The same things were measured in two ways. Each way mixes the same 8 hidden numbers, adds some noise and spreads widely along 4 directions of its own, which tell nothing about the thing.
Some things both ways: the first way, then the second way.
-1.86; -2.94; -2.80; +0.19; +0.03; -2.12; +0.23; +0.38; +0.41; -0.03; +0.16; +0.19; -0.48; +0.47
-0.48; -1.15; +1.18; -1.49; -3.08; +0.17; -1.18; +0.51; +2.25; -2.06; -0.47; +0.59; -1.59; -0.89

+2.09; +0.10; -2.54; +1.92; +3.17; +1.12; -0.35; +0.30; -0.04; -3.10; +0.54; +2.06; -0.88; -2.04
-1.38; +2.02; -0.66; -1.07; +0.29; +0.71; -1.83; -2.49; -1.54; -0.41; +0.22; +0.51; -1.47; +0.88

+0.69; -0.53; +1.09; -1.08; +0.35; -0.73; +0.92; +0.41; -0.82; -1.69; +0.45; -1.77; -0.18; +1.11
-0.92; +1.70; -1.92; -1.27; -0.33; -0.84; +1.40; -1.64; +0.20; -2.03; +0.49; +1.37; +0.04; -0.10

+1.90; -0.12; +0.68; +1.32; +0.18; +2.26; -1.14; -0.97; +0.12; -2.23; -1.44; -0.91; +2.23; -1.59
-1.09; -0.10; -0.05; -2.40; +1.25; -0.11; -2.68; -1.32; +1.34; -2.59; -1.03; -0.26; -0.14; +2.48

-0.43; -0.21; -0.69; +1.15; +2.96; +1.78; -1.65; +1.37; +0.07; -0.50; +0.11; +0.33; -0.58; +1.92
-0.24; -1.34; -0.27; -1.29; -1.71; +3.10; -2.01; -0.46; +0.93; -1.49; -0.11; -2.20; -1.39; -1.59

-3.01; +0.60; -0.04; +3.26; -2.03; +0.10; -2.93; -2.95; +1.61; +1.77; -2.35; +0.04; +2.22; -3.81
+0.53; +1.56; -1.13; -3.51; -2.73; -3.07; +2.38; -0.42; +0.14; -1.42; -1.99; +3.42; +1.08; -0.54

-0.73; -2.26; -1.48; -0.99; -0.22; +0.40; +0.53; +0.69; -0.60; +0.93; +1.30; -0.05; -1.42; +1.30
-2.38; +1.86; -2.07; -0.90; +0.53; +0.12; -0.59; -1.10; -0.67; -1.81; +0.67; +1.55; +0.58; +0.85

-0.02; -0.12; -0.81; +0.57; -2.30; +0.47; -0.80; -1.55; +0.92; +3.75; -0.49; -1.56; +0.32; +1.70
+1.73; -0.92; +1.24; -1.65; -1.92; -0.02; -0.23; -0.05; +1.03; -0.13; -2.73; -1.73; -1.06; -0.65

+5.03; -1.20; +0.60; +2.27; +0.69; -1.89; +1.39; +0.41; -0.55; -4.07; -1.25; -1.23; +1.36; -2.04
-1.01; +0.80; -0.81; -0.79; +1.39; -0.92; -0.76; +0.05; +1.65; -0.52; -1.91; -0.07; +0.10; +1.45

-2.85; +0.32; +0.39; +1.24; +0.44; +2.25; -2.21; +0.20; +0.00; +1.36; +0.99; +0.17; -2.01; +1.02
-0.26; +1.27; -0.64; +1.17; -0.23; +0.12; +0.28; +0.34; -0.44; -0.07; +0.90; -0.31; +1.08; -1.29

+0.22; +2.21; +0.01; +0.31; +0.42; +2.15; -0.66; -1.62; +0.83; -2.26; +0.70; -0.58; +0.34; +0.01
+1.28; -0.13; +0.19; +0.55; +1.45; -1.02; +0.15; -1.56; +0.89; -1.95; +0.50; -0.53; -1.16; +1.36

-0.96; -0.35; -2.00; +1.09; -1.23; +1.75; -1.64; -0.34; +0.36; +3.66; +2.74; +1.17; -1.15; +0.09
-0.29; -1.07; -1.10; +0.57; +1.71; -1.78; +2.23; +1.69; +2.25; -0.57; -1.39; +0.33; +1.77; +1.29

+0.58; +2.60; +0.31; +5.10; -1.37; -0.02; -0.41; +0.35; +2.79; -1.68; +0.57; +0.07; -2.02; +1.14
+2.01; +1.39; -0.81; +4.07; +4.66; +2.23; +0.17; +3.36; -0.17; +0.78; +0.59; -0.03; -0.87; -0.54

-0.11; +0.14; -2.59; +2.69; -1.35; -1.65; -1.29; -3.01; +1.47; +3.30; -2.09; -0.49; +0.34; -0.65
+1.86; -1.08; +0.53; +1.26; -0.89; +1.34; -0.14; +0.05; -1.81; -0.33; -1.48; -0.93; -0.24; -0.70

-2.54; +1.77; -0.95; +3.52; +0.07; -0.07; -1.85; -1.03; +2.96; -2.90; +0.04; +1.36; +0.97; -1.68
+1.48; -0.24; -1.03; -1.83; +0.53; -0.87; +1.63; +1.60; +3.74; -4.01; +0.53; +2.50; -1.24; -0.26

+0.95; -0.17; +0.96; -1.05; +0.90; -2.30; +0.62; -0.16; +0.02; -1.66; -0.08; +0.09; +1.20; -2.66
-1.84; +0.62; -0.03; +0.76; +1.23; -0.97; +1.59; +0.24; -1.62; +1.76; +3.80; +1.86; +2.73; +0.41

-1.18; +0.42; -0.39; +0.05; -0.13; +1.43; -0.48; +0.06; +0.65; +0.79; +1.83; +0.22; -1.36; +1.37
+0.19; -1.28; +1.75; +2.48; +1.02; +1.38; -1.32; +1.30; +0.38; -0.55; +1.43; -1.60; +0.00; +0.44

-1.72; -0.79; +1.88; -0.54; -3.10; +0.18; +0.62; +0.20; +1.04; +0.66; +0.66; -2.77; -0.44; +3.19
-0.58; +2.40; -1.09; -0.53; +1.02; -0.11; -0.06; -0.03; -0.02; -0.77; +1.51; +2.08; -0.64; -0.24

-0.79; +1.45; +1.22; +1.22; +1.74; +1.22; -1.67; -0.21; +0.36; -1.95; +0.87; +1.05; +1.45; -3.28
-2.24; +0.90; -2.18; -1.65; +0.03; -0.66; +2.11; -1.53; -1.40; -1.70; +2.43; +3.19; +1.27; +1.15

-0.28; -0.88; +2.44; +1.31; -3.26; +1.04; +0.91; +0.30; -0.24; +1.86; -0.59; -3.11; +0.19; +1.39
+0.29; -2.03; -0.56; -0.32; -0.48; +0.69; +0.04; +2.51; +1.55; -2.17; -4.03; +0.07; +0.75; +0.35

+0.64; -1.15; -1.54; +1.04; +1.02; -2.16; +0.06; +0.79; +0.11; +0.52; +0.16; +0.01; -1.18; +0.56
-0.90; +0.24; +0.45; +1.48; -1.19; +2.70; -1.87; +0.46; -0.83; -3.68; +0.26; -1.06; -0.08; -0.21

+0.47; -0.79; -0.54; +0.84; +0.97; +0.70; -0.86; -1.60; +0.49; -2.25; -2.62; +0.09; +1.94; -3.03
-0.05; +0.50; +0.41; -2.89; +0.12; -2.12; -1.11; -0.88; +1.26; +0.64; -0.76; +0.46; +0.48; +0.42

+0.02; +0.09; -2.42; -1.72; +3.37; -0.70; -0.69; -0.72; +0.07; +2.29; +0.61; +2.13; -1.59; -0.50
-0.16; -1.76; -1.10; -0.14; -1.09; +1.90; +1.06; -0.89; -1.79; -2.57; +0.67; -0.84; +1.54; -0.28

Other things, the second way, with their names:
Z560: -0.38; -2.38; +2.11; +1.22; -0.63; +0.45; -1.71; +1.07; +3.02; +0.79; -1.00; -2.60; -1.26; +0.03
Z86: +2.58; -0.41; -0.41; -0.53; +0.68; -0.89; +2.09; +1.03; +2.17; -2.45; -2.21; +1.01; -1.50; +0.36
Z963: -0.14; +1.18; -2.54; +0.04; +0.55; +0.15; +1.33; -4.37; -2.65; -3.12; +0.05; +0.71; -1.31; +1.56
Z340: -0.85; -2.21; +2.66; +0.48; -3.36; +3.76; -3.88; +3.39; -0.37; +1.01; -2.67; -1.75; +0.70; -1.97
Z617: +0.61; -1.53; -0.02; +1.13; +0.22; +1.43; -0.52; +1.67; +1.05; -2.82; -1.93; -1.61; +0.87; +0.30
Z850: -2.20; -0.98; -0.55; +1.13; +2.78; +1.41; -1.01; +0.81; +0.18; -1.80; +3.82; -0.15; +2.61; +1.47
Z788: -0.07; -1.89; +3.05; +0.75; -1.90; -0.51; +0.22; -0.46; +0.14; +1.45; +1.48; -0.11; -1.87; +0.15
Z263: -1.48; -1.83; +0.37; +0.31; +1.00; +2.37; -2.19; +0.35; +0.03; -0.67; +0.12; -1.04; -0.08; +1.35
Z714: -0.58; +0.93; +0.95; +2.00; -0.34; +0.23; -0.80; +1.36; -0.42; +0.76; +1.13; -1.00; +1.88; -1.13
Z172: -1.01; -0.15; +1.17; +0.59; -0.65; +0.12; -0.93; -0.12; -1.33; +1.54; -0.90; +1.29; -0.89; +1.14
Z239: +0.94; +0.42; +1.80; +2.56; -0.19; -2.38; +1.99; +1.98; +0.24; +4.32; -1.84; -1.26; +1.99; -0.70
Z794: +2.53; -2.08; +0.74; -0.41; +0.02; +0.21; +1.19; +0.38; +0.77; +2.70; -1.02; -0.01; -2.48; -1.15
Z925: -0.04; +0.51; +0.78; -0.32; -1.69; -0.02; -0.15; -0.90; +0.11; -1.22; -1.27; -1.17; -0.77; +0.03
Z700: -1.21; +0.93; -0.04; -3.08; -3.56; +0.52; -1.23; -0.09; +0.18; +3.15; -0.20; +1.53; -1.49; -3.13
Z442: -1.88; +0.69; +0.10; -1.25; -0.74; +0.10; -1.86; -2.57; -0.31; +0.46; +0.90; -0.96; -0.45; +0.31
Z254: +1.14; -0.38; +1.40; -1.42; -2.55; +1.01; -1.24; -0.78; -0.37; +0.71; -2.59; -1.11; -2.22; -1.02
Z107: +1.13; +0.12; -0.66; +1.38; +0.50; +0.22; +1.47; -0.69; -2.25; +2.80; +0.06; -0.32; +0.37; -1.20
Z704: -1.89; +2.23; -0.72; -1.12; +0.92; -1.24; -1.32; -0.49; -1.05; -3.27; -0.43; +1.77; +2.63; +2.43
Z31: -1.03; -1.82; +2.90; +0.04; -3.43; +1.56; -1.04; -1.48; -1.87; +0.56; +1.99; -1.13; -0.57; -0.32
Z269: -1.74; -2.57; +1.24; -0.34; -4.89; +1.27; +0.25; +1.08; +0.52; +1.73; -0.43; -0.01; -0.79; -2.19
Z789: +0.05; +0.43; +0.41; +0.31; -0.01; -1.81; +0.35; +0.99; +1.07; +1.79; -0.96; +0.07; +0.96; -0.42
Z261: -1.21; -0.51; +0.58; -1.71; -2.08; -0.21; +0.87; -1.92; -1.16; +1.66; +1.34; +0.81; -0.62; -0.04
Z891: +0.66; -0.28; +0.87; -0.49; -1.19; +0.04; +1.02; -0.73; +0.12; +2.14; -0.78; +0.91; -3.55; -0.43
Z852: +0.44; -1.65; +1.08; +1.58; -2.05; +1.63; +0.19; +1.31; +1.72; -2.90; -1.77; -1.41; -1.78; -0.40
Z917: -0.43; +1.01; -2.36; -1.69; +2.05; +1.06; -0.12; -2.16; -1.39; -0.61; +2.29; +2.24; -1.54; +0.34
Z35: +2.00; +1.15; +1.85; -0.76; -1.39; -0.48; -0.41; -1.39; -0.37; -1.12; -2.28; -0.84; -2.57; +0.52
Z402: +0.77; +0.46; +1.04; -0.21; -0.31; +0.18; -2.17; -1.46; +0.02; -2.46; +0.18; -0.75; -1.08; +0.53
Z869: -0.95; -1.04; +0.03; +0.83; +1.35; +1.00; -1.37; +0.21; -0.30; -3.31; -0.57; -0.61; +1.73; +2.63
Z518: +0.33; +1.53; -0.65; -0.18; +1.59; +0.94; +0.18; -0.83; -3.02; +2.67; +0.44; +1.64; -1.07; +0.14
Z807: -1.16; -1.20; -2.52; -3.98; +0.42; -0.64; +1.59; +0.02; +2.30; +0.21; -0.91; +2.71; -0.73; +0.38
Z587: -0.68; +0.33; -0.99; +0.14; +2.44; -1.87; +1.71; -0.07; +0.08; +3.14; +1.38; +1.78; +0.82; +0.73
Z666: -0.62; +0.65; -1.24; -0.08; +0.25; +2.30; -0.96; +1.58; -0.91; -2.54; +0.05; +0.70; +1.27; -0.45
Z535: -0.10; -0.39; +1.88; +1.09; -0.82; -0.28; -0.60; -0.81; -1.94; +2.53; +0.58; -1.92; +1.67; -0.23
Z734: +0.68; +0.06; -1.10; +0.38; +3.43; +0.72; +0.66; -0.93; -0.76; -3.87; +0.80; -0.61; +1.18; +2.41
Z400: +2.11; -2.20; -0.63; -2.01; -0.69; +1.12; +1.04; -4.03; -0.28; -0.84; -0.17; -1.50; -3.58; -0.01
Z135: -0.03; -1.49; +0.82; -3.23; -1.72; -0.08; -0.66; -2.76; +1.34; +1.11; -1.00; -0.34; -3.72; +0.31
Z902: +1.49; +3.18; +0.66; -1.88; -2.68; -3.75; +2.27; -3.55; -1.18; +1.62; -1.07; +0.54; -1.54; -0.59
Z202: -0.06; -0.26; +1.34; +0.68; -1.59; -0.34; -0.03; -0.80; +1.06; -1.64; -0.42; -1.86; -0.91; +0.22
Z206: -0.53; -1.72; +1.07; -4.82; -5.12; -1.21; -0.50; -1.55; +1.74; -1.29; -2.80; +1.10; -1.54; -0.30
Z688: -2.95; -1.42; -0.75; -2.17; -0.39; -1.01; -0.80; -0.95; +3.32; -1.43; +1.31; +0.42; +0.40; +0.94
Z423: +0.62; +0.61; -0.29; +1.52; -0.34; -1.70; +2.43; +1.89; -0.71; +1.48; -0.92; +1.48; +2.26; -1.07
Z295: -0.60; -0.70; -0.06; +0.99; +0.97; +0.65; -0.05; -0.14; -0.41; +2.96; +2.06; -0.62; +0.04; -0.80
Z97: -3.22; +2.62; +0.32; +0.99; -1.35; +0.29; -1.98; +1.11; -1.49; +0.96; +1.07; +0.79; +2.22; -0.82
Z685: +1.64; +1.27; -1.59; -0.25; -2.19; +0.12; +2.98; +0.34; -2.49; -1.55; -0.93; +1.89; +0.83; -2.28
Z833: -1.90; +2.08; -1.39; -1.78; -0.96; -2.56; +0.25; -3.67; +0.47; -1.28; -0.95; -1.40; +1.20; +0.94
Z399: -0.07; +0.30; +0.06; -0.27; +0.70; +0.13; -0.17; -0.83; -1.00; +1.49; +1.00; -0.37; +0.29; +0.10
Z812: -1.63; -0.70; +0.36; +0.22; +0.85; +2.00; -1.55; +2.35; +0.64; -0.57; +0.43; +0.09; +0.83; +0.43
Z722: +1.37; -0.15; +0.55; -2.00; -2.47; +0.60; -1.23; -1.86; -1.80; -0.54; -4.01; -0.37; -1.70; -0.10
Z237: +1.24; -1.31; -0.08; -0.73; +0.63; +0.74; +0.14; +0.96; +0.19; -2.44; -0.49; +1.54; -0.34; +0.40
Z200: +2.19; +1.28; +1.04; -1.21; -0.41; -2.20; +1.12; +0.31; +1.56; +0.36; -3.12; +0.18; -1.52; +0.31
Z958: +0.17; +1.58; +0.00; +1.11; -2.34; -0.41; +1.35; -0.91; -2.33; -0.02; -0.07; -0.93; +1.86; -1.62
Z769: -0.82; +3.21; +0.90; +0.82; -0.60; -0.60; -1.12; -2.51; -1.95; +0.08; +2.58; +0.43; -1.13; -0.05
Z580: +2.62; +0.55; +1.29; +0.85; -0.62; -0.81; +1.14; +1.00; +0.01; +0.68; -0.62; -2.47; +1.65; -1.94
Z521: +0.58; +2.30; -2.80; -0.99; +0.07; +1.08; -0.42; +0.50; -0.70; -4.14; -2.53; +1.69; +0.42; -0.51
Z464: -3.13; -0.14; +0.52; +0.34; +0.49; +1.22; -2.36; +1.18; +0.67; +1.09; +0.31; -1.29; +1.45; +0.83
Z649: -3.88; +3.52; -1.78; -2.55; -0.90; -0.90; -2.19; -0.56; -0.40; -1.24; -0.74; +2.00; +2.19; +0.62

Some of these things the first way, each followed by its name:
-0.77; -0.29; +0.54; +1.13; +0.64; -0.30; -0.15; +0.64; +0.88; -0.24; -0.95; +0.16; -1.03; -0.13 : Z666
+1.47; -1.00; -2.32; +0.77; +2.99; +1.75; -2.81; -0.54; -2.10; +1.05; +1.43; +1.59; +0.05; -1.60 : Z833
+0.96; +1.20; +1.45; -1.23; -0.31; +1.14; +1.10; -1.56; -0.42; -2.48; +0.43; -1.41; -0.69; -0.49 : Z902
-0.20; -0.61; -0.13; -0.07; +0.63; -0.71; -1.31; -0.12; +0.29; +0.96; +0.37; -0.34; +1.81; -0.47 : Z850
-0.81; -3.57; +2.35; -1.80; -0.02; +1.98; +1.28; +1.99; -2.60; -0.87; +0.00; -1.59; -1.13; +0.56 : Z649
-2.48; -0.48; +0.84; -3.49; -1.55; -1.70; +2.81; -0.76; +0.50; +1.96; -0.43; -1.90; -3.39; +2.65 : Z685
-0.02; +0.25; +0.48; +1.09; -3.59; +0.70; +0.30; -1.50; +1.82; +2.57; -0.52; -1.54; +0.08; +1.41 : Z518
-1.65; -4.52; -3.56; -0.73; +0.99; -2.33; +1.32; +1.56; +0.00; -0.05; -1.10; +0.87; -2.08; +1.31 : Z700
+1.09; +0.85; +4.42; +0.22; -0.78; +1.82; +1.13; +0.47; -1.59; -1.44; +0.34; -2.29; -1.03; -0.18 : Z239
-0.56; -1.46; -2.25; +0.52; +2.08; -2.02; -0.30; +0.58; -0.21; +0.33; -0.10; +1.66; -2.06; -0.74 : Z714
+1.91; -0.26; -0.72; +2.63; -1.72; -2.71; -1.76; -0.97; +0.05; +2.00; +0.30; -2.65; +2.41; -0.28 : Z202
+0.75; +0.44; +0.34; +2.56; -0.36; +0.49; -1.53; -0.32; -0.05; +1.12; +0.65; -0.84; +0.47; -0.25 : Z925
+1.06; -1.28; -0.85; -1.75; -0.85; +0.62; +2.60; -1.04; -0.46; +0.85; -1.47; -1.76; -1.60; +1.44 : Z722
-1.41; -0.66; -1.26; -0.96; -2.68; -1.50; +1.26; -2.25; +2.17; +1.41; -1.27; -1.45; +0.02; +1.00 : Z237
-1.01; -0.83; -3.05; +0.89; -2.76; +2.53; -2.13; -1.23; +1.44; +4.79; +1.59; -0.53; +0.94; +2.27 : Z135
-1.18; +0.12; -0.65; -0.50; -0.98; +2.97; -0.83; -0.88; -0.10; +3.76; +1.66; -0.07; -0.92; +1.02 : Z869
-0.81; -2.25; -0.83; -0.17; +1.43; +0.82; -1.51; +0.86; -0.83; -0.71; +1.27; -0.24; +1.86; -0.19 : Z688
-0.29; +1.35; +1.10; +0.57; +2.24; +3.17; -2.41; -0.87; -0.63; +0.30; -0.29; +0.79; +0.03; -2.06 : Z535
+0.77; -1.49; -2.40; -0.88; -0.74; -3.61; +1.70; -0.46; +0.79; -0.53; +1.21; -0.57; +0.29; -0.10 : Z788
+1.28; +0.77; -1.34; +0.82; +0.66; +1.62; +1.08; -0.39; +0.73; -2.62; +1.45; +2.05; -3.30; -0.98 : Z200
-0.24; -0.22; -1.46; +1.49; -1.25; -0.09; -1.10; -1.28; +1.08; +1.06; +0.20; +0.24; +1.42; -1.38 : Z587
-1.17; +0.59; +2.42; -0.96; +1.66; +1.83; +2.20; +0.86; -1.02; -3.74; +0.78; +0.60; -3.54; -1.06 : Z423
+0.02; +1.16; +1.27; -0.36; -2.21; +0.84; +2.16; -0.65; +1.46; -1.72; +1.06; -1.74; -1.34; +1.63 : Z86
-0.20; +0.02; +2.14; -2.56; +1.86; +0.32; +1.14; +0.61; -1.97; -0.46; +0.87; -1.15; -2.74; +0.91 : Z958
-0.80; -1.77; -4.60; +2.70; +2.62; -0.40; -2.55; -1.15; +0.57; -0.54; -1.08; +3.41; +1.33; -4.28 : Z206
-0.15; -2.87; +0.98; +2.27; +0.63; -0.51; +0.30; +2.02; -0.47; +0.27; -2.15; -0.49; -0.97; -0.11 : Z340
-0.54; -1.97; -1.40; +0.49; -1.99; -1.10; +0.22; -0.57; -0.14; +1.93; -0.23; -0.96; -0.50; +0.34 : Z789
+1.23; +0.72; +1.61; +2.36; +0.03; -0.40; -0.40; -0.33; -0.05; -0.48; -1.25; -1.99; +1.10; -0.37 : Z617
